The rows are grouped in 4 ways, from coarse to fine. Each group lies inside one group of the grouping before and may be the whole of it. The rows also spread widely along 18 directions, which tell nothing about the answers.
In the rows, 128 means zero.
Known rows, each followed by its group in each grouping:
[116 134  85 132 117 112 129  96 176 136 116 142 108 142 171 120 186 144
 111 153 118  87 204  96 160  84 174 124 140 123 106 104 165 172 138 192
 166 106 131 146 131  73  95] | K441 K220 K28 bugat
[145  53 103 123 147  77 133 164  93 103 125 165 136 126 118 116  64 132
 192 136 123  97  94 169 148 159 125 147 119 174 101  87 160  88 132 175
 136 155  87 116 195  83 151] | K20 K626 K377 Zum
[161 105  91 128 104 148 142 145 132 118  83  98 128 152 117 103 136 149
 136 125 137 114 117 137 130 106 145 124 132 158 139 111 116 139 162 160
 109 172 147 125 116 140 131] | K441 K990 K134 Pade
[115 118 111 114 127 142  94 138 117  88 166 140  85 163 211  70  84 133
 135 139 110 127 202 160 125 143 130 155 127 146 112 152 181 137 170 111
 142 129 169 163 152 144 142] | K441 K220 K125 rel
[150 101 115 102 126 113 143 110 128 174  70 121 155 116  75 177 170 143
 129 139 122 107  86  81 141 102 152 124 154 157 138  75 128 145  86 127
 132 167 104 140 161  75  79] | K455 K104 K171 mam
[142 112 124 125 119 113 164 128 126 138  81 146  78  80 124 175 111 136
 114 109 119 147  85 139 117 155 107 165 111 194  75 116  95 126  97 105
 136 123 133  80 152 135 128] | K455 K104 K331 kesit
[139 101 115 139 122 119 135 152  69  95 147 118 143 140 139 109  68 149
 123 138 123 149 115 149 123 103 136 109 116 187 117  95 120 128 135 119
  98 165 146 129 155 109 169] | K441 K460 K531 nomi
[124 116 109 118 128 160 133 136 128 132 117 100 133 126 135 155 121 143
 127 154 104 135 169 136 124 136 139 146 149 144 104 123 127 128 149 109
 196 168 102 109 178 127 138] | K455 K255 K496 basul
[123 145 192 163 136 150 119 137 142  93 167 137 109 144 157 141 174  99
 120 161 117 180 215 152 139 143  99 130 101 147 126 161 125 138 124 107
 172  94 156 160 157 180 123] | K20 K626 K430 fito
[115  82  82 173 132 115 195 155 161 138 140 177 149 131 142 108 146 163
 117 100  95 119  63  75 122 101 108  88 123 123 101 115 124 146  80 183
 162 100 185  63 139 119 143] | K441 K990 K346 tos
[ 91 117 127 123 123 174 118 165 114 167 121 113 122 154 214 139  72 146
 145  77 108 118  62 138 114 164 144 140 135 100 142 149 137 157 146 120
  69 128 145  82  73 165 144] | K441 K460 K677 lafa
[117 101 116 148 138 113 158 153 158 121 118 120 123 176 120 147 130 136
 109 129 164 113  80 125 121  75 180  87 118 159 157  76 147 167 132 197
 120 154 148 121 123 101 149] | K20 K44 K879 Tifeg
[114 155 137 127 110  95 136 101 141 126 109 141 149 132 111 114 156 107
 149 155 150 136 154 133 171 111 109 131 119 112 160 136 106 103 146 124
  80  84 103 155 117 124 106] | K455 K255 K840 Vaki
[115  99 125 111 147  94  98 135 147 119 140 201  99 158 167 125 128 122
 164 145 133 118 179 145 200 135 134 159  96 149 135  96 168 131 137 168
 153  75 123 186 169  91  82] | K20 K44 K654 Manip
[ 83 131 156 132 128 126 129 115 182 134 121 109 119 148 128 182 144 125
  98 133 164 121  93 128 104 113 191 126 121 153 148 114 103 169 120 135
 142 102 156 107 108 139 146] | K455 K104 K171 buni
[130 101  99 172 124 121 175 124 117 172 138 114 159 105 120 154 115 136
 126 141 129 102 104 116 138  86  97 109 161 173 142  79 141 130 114 153
 111 117 124  79 108  64 193] | K441 K220 K125 lozas
[135  84  71 139 142 152 153 171 158 151 102 131 116 141 135 126  92 172
 153 147 130 103 111 120 159  97 138 169 125 158 131  89 146 140 178 153
 152 144 131 103 145 104 169] | K20 K626 K377 Vak
[112 136 113 117 117 139 119 111 105 137 155 144 165 171 189 102 154 134
 112 129  93 135 180 107 154 104 140  81 151  86 145 121 151 157 117 145
 117 114 137 168 130  95  60] | K441 K990 K134 sumal
[ 95  78 113 159 143  81 150 172 138 103  89 150 108 136 116 156  99 154
 168 144 132  95  80 159 144 143 186 137  98 170  84  98 125 134 148 189
 171 160  86  71 164 114 173] | K455 K255 K841 rafep
[ 94 112 181 100 111 149 116 120 144 123 118  99 165 170 145 162 149 115
 120 124 141 128  94 177 103 169 166 118 134 141 160 143  95 154 131  89
 133 139 138 117 128 171 107] | K441 K294 K437 nadi
[100 111 151 147 142 128  70 104 128 157 148 145 160 114  92 121 145 125
 193 167 111  99 172  64 148 141 103 162 178 112 145 180 155 123 102 100
 177  54 125 126  82 125 132] | K455 K255 K496 pofo
[144 108  79 181 136 118 152 163  97  88  93 147 110 133  70  60 113 168
 171 157 108 123 161 100 154  93  97 131 145 136  91 158 134 113 159 151
 153 158 117  98 110 138 147] | K455 K104 K332 Kages
[104 134 151 131 124  80  72 126 139  77 134 153 122 138 183 121 116 140
 148 126 132 124 128 117 148 135 221 132  72 131 102 123 117 147 123 173
 101  81 145 157 127 133 116] | K20 K44 K879 temed
[157 129 133  94 134 128  78 160 150  97  95 152  95 135 150  99 142 138
 185 105 113 144 150 111 158 171 157 165  74  82 111 151 128 109 145 167
 114 129 126 172 158 184  69] | K20 K626 K173 pib
[115 130 109 172 124 105 179 129 119 122  93 151  98 143  97 126 158 138
 117 137 127 131 156 122 150  99 129  86 140 128 104 140 118 151 125 191
 145 117 100  74  74 101 103] | K441 K990 K940 Tek
[103  82 170 137 154 125 162 159 150 150 149 179 150 136 106 159 147 110
 142 128 107 154  81 121 133 159  68 121 121 129 141 143 134 115  75  96
 177  97 144 104 176 154 120] | K20 K44 K6 nogaf
[126  85 123  97 149 158  96 170 136 138 129 124 168 165 142 160 126 160
 168 132 104 125 129 115 165 144 185 126 111 108 147  84 129 137 143 155
 165 176 105 150 192 122 106] | K441 K220 K364 balu
[117 119 111 137 108 145 123 108 175 135 130 122 186 116 152 107 182 146
 146 167  92 104 186 103 169 126 121 156 142 112 121 144 116 119 152 106
 174 100 130 132 169 135 128] | K441 K220 K364 Neb
[107 131 144 139 117  84 119 115 153 104 112 159  97 160 157 105 165 134
 119 126 141 113 117 111 131 100 181 114  92 145 130 129 146 178 112 152
  90 100 182 165 103 124 102] | K441 K220 K28 lupup
[112 162 148 166 140 113  94 161  72  99 126 145 126 136 116  78 106 151
 184 156 101 165 157  74 160 111 137 123 103  82 123 182 134 122 138 104
  75 127 121 161  98 157 128] | K455 K255 K840 Vaki
[ 99  74 130  90 133 165  98 152 188 151 149 107 151 138 171 186  90 145
 140 132 135 117  83 160 126 166 181 178  98 173 147  82 105 137 150 108
 174 114 158 114 197 148 181] | K441 K990 K134 sumal
[102 135 121 179 131 127 162 149 131  92 142 157  92 173 156  47 130 137
 120 151 117 139 168 120 120  89  93 119 135 120 122 192 173 153 151 117
 131 110 183 129  97 157 137] | K20 K626 K377 Zum
[ 95 126 161 110 115 157 135 126 153 111 128 116 151 166 177 144 155 129
  92 144 109 156 140 150 116 141 158 124 124 135 128 146 111 155 136  73
 170 137 151 137 173 169  94] | K20 K44 K879 Tifeg
[ 99 128 108 170 127 138 162 122 177 168 150 114 193 115 150 138 182 138
 118 160  84  99 135  73 139  91 113 106 160  92 127 110 149 133 112 136
 166 122 129 109 180 110 157] | K455 K104 K331 kesit
[145 122 133 126 145 147  81 157 100 165 140  78 119  92 125 205  71 133
 165 153 135 140 143 131 150 141 168 152 107 163 134  70 126 115 147 149
 105 147  76 127 151  93 197] | K441 K990 K134 sumal
[110 105 150  95 132 107 122 132 153 134 100  94 115 126 123 178 122 105
 132 116 142  97  58 152  74 174 181 133 135 144 116 113 144 128 112 140
 132 178 110 105 172 143 142] | K455 K104 K171 mam
[119  68 130 143 145 113 156 162 126 125 122 153  92 178  97 123 121 136
 128 132 147 116  80 136 115 101 123 113 126 193 147 107 167 166 113 140
 141 154 171 123 130 118 146] | K441 K460 K531 nomi
[ 90 128 168 169 137 137 147 150 146 170 148 141 188 140 133 134 158 115
 161 134 106 129  73  96 147 124  78 113 125  87 182 148 136 120 103  90
  86  98 149 133 137 165 149] | K455 K104 K171 buni
[ 66  97 122 124 171  95 148 141 178 155 139 175  61 114 107 170  82 129
 128 141 150 118  90 111 113 132 127 165 120 145 110 121 158 135 110 129
 180  77 134  75 143 105 172] | K455 K104 K332 Kages
[149 132 126 115 111 122 143 112 143 140 115 111 170  77 128 160 188 130
 115 143  80 147 148  95 134 148 141 116 120 112  76 112  90 106  93 129
 163 146  94 115 216 118  99] | K441 K990 K346 tos
[145 107 119  97 125 130 104 136  79  82 136 125 190 148 114  79 102 136
 156  90 100 141 108 103  98 158 136  83 158  74 121 152 109  92 102 149
 125 166 131 125 140 161  77] | K455 K104 K171 mam
[ 98 139 136 151 135  76 168 116 125 141 100 186  81 129 161 169 189 120
 118 166  92 129 193 138 178 123 128 122 114 147  79 109 167 158 103 147
 177 126  73 144 190  69  71] | K455 K255 K496 pofo
[119  97 110  87 129 159 133 143 100 166 109 136 179 161 111 114 118 131
 170 103 101 125 106 121 146 165 100 106 176  49 165 154 130 104 132 132
 119 143  81 101 109 132  64] | K441 K990 K940 Tek
[103 166 151 153 111 156 129 133 136  99 166  65 166 134 155 146 110 152
  75 147 139 182 131 111  94  79 193  88  94 133 138 119  70 152 143  99
 100 137 177 118 125 155 194] | K441 K220 K28 lupup
[144 164 112 139 119 111 168 129  94 102 131 137  95 125 155 146 121 127
  92 140 130 186 210 159 168  95 127  93  90 146 105  83 100 123 146 171
 105 141  92 139 159  83 112] | K441 K220 K125 lozas
[ 88 118  78 167 110 107 191 103 113 126 124 121 163 133 130  98 111 147
 104 170 118 102 143 128 125  76 113 108 189 151 104 132 135 135 145 122
 153 123 116  67 108  77 166] | K455 K255 K840 Vaki
[115 160 160 145 117 169 127 125 173 178 107  79 142 103  97 152 168 139
 128 152 136 147 112  68 129 105 124 153 121 111 167 165  95 141 135  58
  89 101 155 118  85 174 164] | K441 K220 K364 balu
[135 124 156 148 125 121 138 137 151 145  88 125 121 150 100 164 205 107
 154 129 137 120 135 136 158 143 138 100 117 121 148 120 120 141 118 193
 126 132  93 124 118 139  91] | K441 K990 K134 sumal
[135 106 180 117 121 148 113 132  72 112 160 110 128 168 143 149 100  89
 115 108 147 165 123 200  91 164 109  98 139 187 166 129 125 136 108 107
  99 132 158 138 107 154 126] | K441 K990 K134 sumal
[123 131 102 132 109  77 100 128 116  63 151 120 177  96 158  61  65 144
 162 158 119 121 132 127 141 123 161 144  94 125  90 130 109  72 167 127
  79 114 122 137 180 128 186] | K20 K44 K879 temed
[121  90 148 162 164 114 166 163 132 164 144 170  77 147 129 155 120 100
 141 115 142 124  90 145 122 129  67 122 130 162 155 117 196 141  93 159
 121 103 148 108 113 113 154] | K20 K626 K173 pib

New rows. What belongs after each?
[101  69 114  72 135 136 115 120 123 189 118 150 138 134 148 123  95 140
 153  99 104  84  54  94 103 167 115 157 183 115 145 147 184 141  92  80
 127 116 152 109 114 111 100] | K441 K220 K125 lozas
[ 69 112 117 165 123 136 183 152 187 153  89 146  81 175 155 122 149 159
 107 162 138 105  94 136 150  78 137 156 106 171 142 134 143 193 171  88
 132 120 175 110 119 141 162] | K441 K460 K531 nomi
[ 92 155 134 123 123 135  94 126 136 148 126  88 115 142 120  92 105 134
 130 130 149 114  90  71  88  97 175 123 146  83 168 177 154 156 139 107
  47 111 168 128  36 146 156] | K441 K990 K940 Tek
[ 86 134 192 107 154 113 103 124 163 176 155 166  98 119 140 151 126 107
 131 134 142 156  86  83 120 132 108 169  97 120 172 156 166 144  79  49
  85  44 184 168 123 142 124] | K20 K626 K173 pib
[143 163 166 166 123 150 137 152 153  98 139  90 145 155 141 124 176 125
 105 133 137 172 138 105 115  87 159  83  89 113 153 127 107 151 129 156
  92 147 171 156 129 178 137] | K20 K626 K377 Vak
[123 156 147 113 124 128  96  92 149 146 118 133 107  96  92 115 131 116
 148 165 157 151 182  97 151 119  93 189 134 120 152 181 112 106 143  71
 108  36 130 143  73 139 121] | K20 K626 K173 pib
[119 111 112 112 120 132 106 100 172 128 125 151 185 135 111  62 181 148
 159 167 105 109 176  65 161 110 113 160 159  84 141 173 132 116 132  96
 178  73 150 156 139 137  80] | K20 K626 K173 pib
[128 171 125 205 120 170 132 151 137 162 164  85 142  98 201 141 151 137
 125 125  83 139 155  78 131 108 118  98 120  93 114 131 134 141 122 169
  90 109 148  99 109 150 197] | K441 K990 K134 sumal
[112 147  84 107  96 108 135 106 144  91 115  84 140 111 169  57 127 155
  98 170  98 104 160 107  96 100 180 136 136 112  70 150 146 127 170  86
 116 183 137 139 192 124 150] | K441 K220 K364 balu
[ 85 139 175 143 149  61 128 139 117  82 127 158  49 113 131 148 117 132
  89 129 118 161  98  92  70 135 206 102  88 146  42 158 146 172  58 135
 151 127 152 101 136 129 123] | K20 K44 K6 nogaf
[117 101 103 145 103 122 171 124 126 101  88 147  76 153 170 116 116 156
  98 111 130 118 116 166 117 125 146 137 130 202  88 133 117 174 136 137
 145 126 170  79  93 131 126] | K441 K220 K125 rel
[151  79  86  85 120 152 112 102 128 191 118  82 174 120 100 149 107 126
 154 135 149  72 114 123 133 120 113 151 201 152 182  85 154 114 143 134
 113 132 105 117 102  69 148] | K441 K220 K364 balu
[132 110 123  82 138 113 124 141 125 112 126 159  98 157 124 102 116  98
 158 146 135 137 169 176 147 153  81 151 125 129 147 133 173  92 160 113
 133 150 103 182 198 130  94] | K455 K255 K841 rafep
[135 138 122 122 103 174 131 120 143 135  86 101 106 150 172 129 168 123
 130 160 108 125 205 173 151 142 108 176 152 164 126 150 141 144 182  83
 160 152 121 152 152 162 108] | K455 K255 K840 Vaki
[123  95 109  95 142 150  88 127 152 155 174 139 138 143 160 133  90 109
 164 139 137 103 161 148 154 140  89 172 153 140 180  96 172 104 155 128
 141  90 139 167 162 111 150] | K455 K104 K331 kesit
[109 131 111 127 154 157 121 171  79 130 172 128 148 173 185 117  63 129
 151 125 109 151 175 149 150 126 120  94 146  61 152 119 165 111 165 173
 108 148  81 128 129 107 128] | K20 K626 K173 pib
[115 117 138 110  89 102 111 102 146 106  90 120 159 174 180  75 168 124
 138 139 123  74  96 156 129 121 162 145 131 159 152 134 157 154 148  85
  73 150 173 201 157 152  93] | K455 K104 K171 mam
[ 80 117 107 143 123 105 112 101 128 105 148 138 137 146 172 103 114 128
 129 162 121  88 195 138 139 121 159 126 178 125  96 147 158 143 147 167
 182  82 107  98  98  87 134] | K20 K44 K6 nogaf
[102 135 139 158 126 138 191 162 159 144 125 173  93 189 168  84 181 118
 113 148 116 148 138 145 165  87  53 122  95 127 171 147 173 157 154  80
  88 130 178 179 162 162 112] | K441 K460 K531 nomi
[111 135 123 194 126  93 154 142  88  87 124 171  87 163 128  31 136 138
 133 143 110 127 138  92 115  75  88  98 140 136 115 193 191 160 116 116
  91 124 190 145  70 143 130] | K455 K255 K841 rafep
[135 104 139 124 133 133  96 137 124 101 147 126 156 189 149 142 147 135
 134 139 132 132 156 134 146 104 183 102 119 165 162  76 142 164 124 168
 152 150 155 190 158 114 104] | K455 K255 K840 Vaki
[124 112 146 134 145  87 134 152  72  84 155 157 138 124  91  75  67 133
 140 129 128 172  79  96  98 114 111 100 113 121 123 158 131 104  90  99
  75 124 162 130 123 132 138] | K20 K626 K430 fito
[111 132 120 137 111 171 152 136 126 115 150  56 190 133 141 108 118 136
 112 151 104 137 146 134  90 125 129  97 165  98 124 153 111 110 163  95
 146 184 122  86 158 159 181] | K441 K220 K125 lozas
[114  93 149 115 128 128 144 134 154 162 135 129 130 156 153 136 144  88
 149 131 137  94 102 183 129 156  78 144 141 153 179 124 184 122 140 104
  97 130 137 147 158 137 146] | K441 K220 K364 balu
[ 95 149 152 142 118 103 139 107 162 173  93 142 140  99 106 160 179 130
 144 177 131 128 140 102 196 107 127 160  99 124 141 131  94 131 136  89
 101  70  89 128 128 106 120] | K441 K460 K677 lafa
[135 118 115 152 131 180 138 175 106 140 151 102 125 150 214 194  90 154
 103  85 114 156 120 153 135 123 164  96 102 160 125  59 106 167 131 197
 120 153 141  91 129 120 160] | K441 K460 K677 lafa
[112 151 137  87 125 133  86 119 145 113 136 114 115 177 157 132 113 124
 114 151 168 145 165 145 148  90 182 140 102 140 185  94 131 150 172 113
  87 125 151 215 145 122 108] | K455 K104 K171 mam
[ 98 104 143 126 150 106 146 144 159 128 143 173 115 166  81  77 161 130
 128 141 125 130  94  66 103 100 103 104 129 101 156 170 179 152  88  93
 139 123 193 149 140 143 105] | K441 K294 K437 nadi
[133  99 162 102 127  90  94 122 151 111 121 144 119 163 125 102 160 100
 157 120 148 102  83 124 107 139 142 139 114 162 167 131 177 143  96 123
  90 126 190 202 147 154 104] | K455 K255 K840 Vaki
[143 138 127  85  98  95  90  53 151 119 110 114 159 130  89  64 171 109
 129 165 168 103 167  93 129  81 132 151 164 130 175 151 140 121 131  98
  84  75 155 196  87 104  80] | K20 K626 K173 pib
[114 124 137 150 107 147 160 103 182 171 104 129 182 125 161 152 209 136
 116 145 104 111 124 102 157 113 122 138 143 126 138 126 108 156 113 115
 151  83 140 113 130 128 100] | K20 K626 K377 Vak
[169 125 116 153  98 152 136 113 109 135  69 115 153 137 100 112 175 145
 141 137 125 128 154 101 167  93 108 128 161 157 146 140 103 145 135 130
 110 118 131 132  60 130  83] | K20 K44 K879 Tifeg
[ 85 120 137  64 117 114 103 115 125  99  93 119 158 156  96  98  92 147
 137 140 142 135  86 123 108 138 191 140 135  97 138 163  91 122 150  63
 115 149 122 137 134 153  84] | K455 K104 K331 kesit
[ 80 122 175 171 121  90 138 114 124  81 151 126 140 178 145 122 164 112
  94 195 134 124 169 167 124  89 166  94 135 190 126 133 155 174 129 106
 163 128 147 153 145 111 142] | K20 K44 K6 nogaf
[108 125 104  94 141  79 159 142  93 136 102 161  93 148 104  62  95 112
 148 142 125 120  96 121 115 113  80 122 148  89 142 159 215 104 137  87
  58 179 102 164 156 103 101] | K455 K255 K841 rafep
[150 147 205 155 121 160 133 154 147 144 114 110  95  90 169 197 212 116
 109 107  71 180 123 111 108 183 118 136  73 154  80 151 108 157  66  91
 144 151 161 125 194 211 115] | K441 K460 K677 lafa
[128 156 134 177  92 161 121 138 103  83 138  64 185 174 219 128 139 130
 120 133 112 126 175 192 141 111 175  81 129 139 136 100 101 147 181 176
  92 174 123 142 129 157 154] | K455 K104 K331 kesit
[113 162 133 169 124 170 136 163 117 152 104  67 157  95 145 145 127 158
 142 136  70 139 107  76 110 134 146 119 140  68  93 162 112 126 139 101
 111 186 101  77 135 179 171] | K455 K104 K331 kesit
[123 110 111 132 150 116 108 150 152  99 112 203  71 169 122  52 163 151
 165 114 100 118 157  59 142 124 117 139 125  87 108 184 180 155 108 158
 169 103 183 159 111 168  58] | K455 K104 K332 Kages
[118 134 129  78 139 124 158 137 105 122 126 149 121 153 149 160  92 131
  88 107 136 190 123 140 126 125 158  93 107 102 127  96 103 132 116 145
 116 141 102 127 156  98  62] | K20 K626 K377 Vak
[161 108 143 116 139 133  81 138  85 128  98 125 126 110  87 139 132 137
 182 142  97 131 149  97 142 160 129 156 144 144 107 140 136 115 108 108
 151 160 103 151 152 139  96] | K455 K104 K171 mam
[143  89 100  98 139 151 170 148 145 152  85 155 115 155  88 121 142 120
 153 116 132 129 127 136 146 147  69 133 163  96 150 142 140 110 140 152
 159 141  96 103 124 133  67] | K20 K626 K430 fito
[122 102 122 143 155 154  94 170 152 110 149 116  88 140 144 163  95 153
 151 115 134 129 151 117 122 148 189 130 108 138 107 111 126 149 139 210
 192 131 139  88 120 144 176] | K441 K220 K125 lozas
[ 88 118 140 144 133 144  74 135 102 121 171  98 194 139 188 158  97 158
 152 137  96 115 148 110 138 143 212 103 138 100 114 114 117 147 130 164
 146 122 107 102 118 111 158] | K441 K220 K364 balu
[146  76  97  96 145 162 113 136 189 196 136 124 138  98 106 168 133 133
 158 105 125  98  95  68 126 151 102 160 153 118 146 100 138 113 100 167
 174  96 141  90 145 122 147] | K441 K460 K531 nomi
[131 135  99 149  89  85 182  91 200  86 117 130 148  97  83  24 194 125
 114 178 131 112 153  96 119  86  75 140 125 130 107 180 114  89 144  84
 131 104 177 128 175 158 158] | K441 K220 K125 rel
[113 136 109 174 144 154 137 169 151 148 138 138  92 141 153 122 118 163
 139 119 119 135 129  69 145  90 133 123 106 108 138 131 147 162 134 165
 114 108 172 110  84 139 168] | K441 K220 K125 lozas
[ 97 110 131 163 125 159 141 118 223 175  93 133 128 123 124 153 211 131
 155 151 111  79 140  97 152 143 101 179 158 128 130 165 129 148 133 119
 211  75 144  86 117 172 135] | K455 K104 K171 mam
[134 134 119 145 118 103  85 130 168  85 144 118 167 129 130 108 159 140
 168 167 137 114 187 110 188 102 187 128  77 118 128  92  93 111 166 201
 125 105 113 167 170 124 152] | K441 K460 K531 nomi
[120 117 113 143 134  93 119 132  65 105 136 159 100 115 188 140  76 132
 136 132 100 130 175 156 153 148 146 124 132 160  60 108 155 128 120 175
 142 119  81 109 140  71 118] | K20 K44 K654 Manip
[ 83 134  61 110 129 150 123 145 141 149 142 127 126 180 187  54  81 153
 137 114 123  96 127  91 126  94 148 108 160  34 159 151 183 145 178 165
  78 123 143 124  79 115 128] | K441 K990 K134 sumal
[146  99 131 154 132  88 146 147 147 107 127 135 136  91  47 124 119 151
 138 133 148 145  58  71 106  96 136 120  84 171 118 114  91 112  87 131
 114 119 178 100 141 134 189] | K441 K220 K28 lupup
[162 128 127 158 124 108 126 167 111  80  86 140  60 148 138  67 134 127
 159 109 121 123 122 127 119 133 122 127 103 145 101 167 173 136 137 165
  76 163 158 148 108 179 121] | K20 K44 K879 temed
[132 103 136 111 162 138  84 160 100 131 161 113 126 135 104 167  62 111
 172 153 150 143 170 150 148 148 135 135 139 136 151  96 152  94 154 163
 149 139  69 133 148  97 157] | K20 K44 K654 Manip
[117 137 140  67 101  96  85  96 118 114  86 140 140 130 147 114 144 119
 163 151 125 121 178 161 182 165 165 166 110 109 120 141 102 109 163 105
  99 114  65 173 160 118  49] | K441 K460 K677 lafa
[123 115 132 119 115  81 148 121 110 133  81 136 108  64 124 139 113 125
 146 102 100 113  63 122  92 192 129 141 126 127  49 161 120 100  88 121
 106 136  96  54 139 135 132] | K441 K220 K28 lupup
[131  62 133 150 136 123 135 153 150 119 121 160 161 170 137 119 170 136
 170 162 108  98 130 149 176 125 121 143 122 174 145 102 155 143 133 138
 177 136 142 161 189 122 115] | K20 K626 K430 fito
[133 138 155 106 154 107 111 146 125 163 130 131 110 122 121 159 148 112
 138 109 112 143  84  56 104 130 149 101 114  88 141 112 184 139  60 145
  81 159 133 172 162 119 100] | K455 K255 K840 Vaki
[126 153 140 153  79 152 126 107  95  46 129  69 191 146 186  88 154 138
  94 136  84 149 181 159  90 136 165  89 151 138  76 169  74 134 142 104
 155 175 150 118 151 194 117] | K455 K104 K171 mam
[121  77 142  76 157 169 112 145 137 145 140 150  76 176  98 166  84 117
 131  71 173 150  99 137  91 171 114 128 153 135 177 143 129 145 104 151
 162  93 167  89  53 153  97] | K441 K220 K364 balu
[113 108 141 142 128 111 117 120 148 117 157 105 141  84 125 165  72 137
 120 165 159 138 101 134 117 112 158 170 101 208 120  96  89 121 129  98
 129  75 159 101 143 110 223] | K20 K626 K430 fito
[141 129 127 124 125  87 115 128 111  83 132 112 135 126  87 110 108 135
 131 170 151 147 143 118 125  82 164 122 100 173 132  97 124 116 137 119
 106 163 133 176 179 104 156] | K455 K255 K496 pofo
[126 113 100  89 143 151  78 168 136 149 126 127  90 123 141 130  30 149
 184  99 156 128  96 117 139 150 149 180 101 106 156 123 129 107 174 144
  70 105 133 118  91 142 173] | K441 K220 K28 lupup
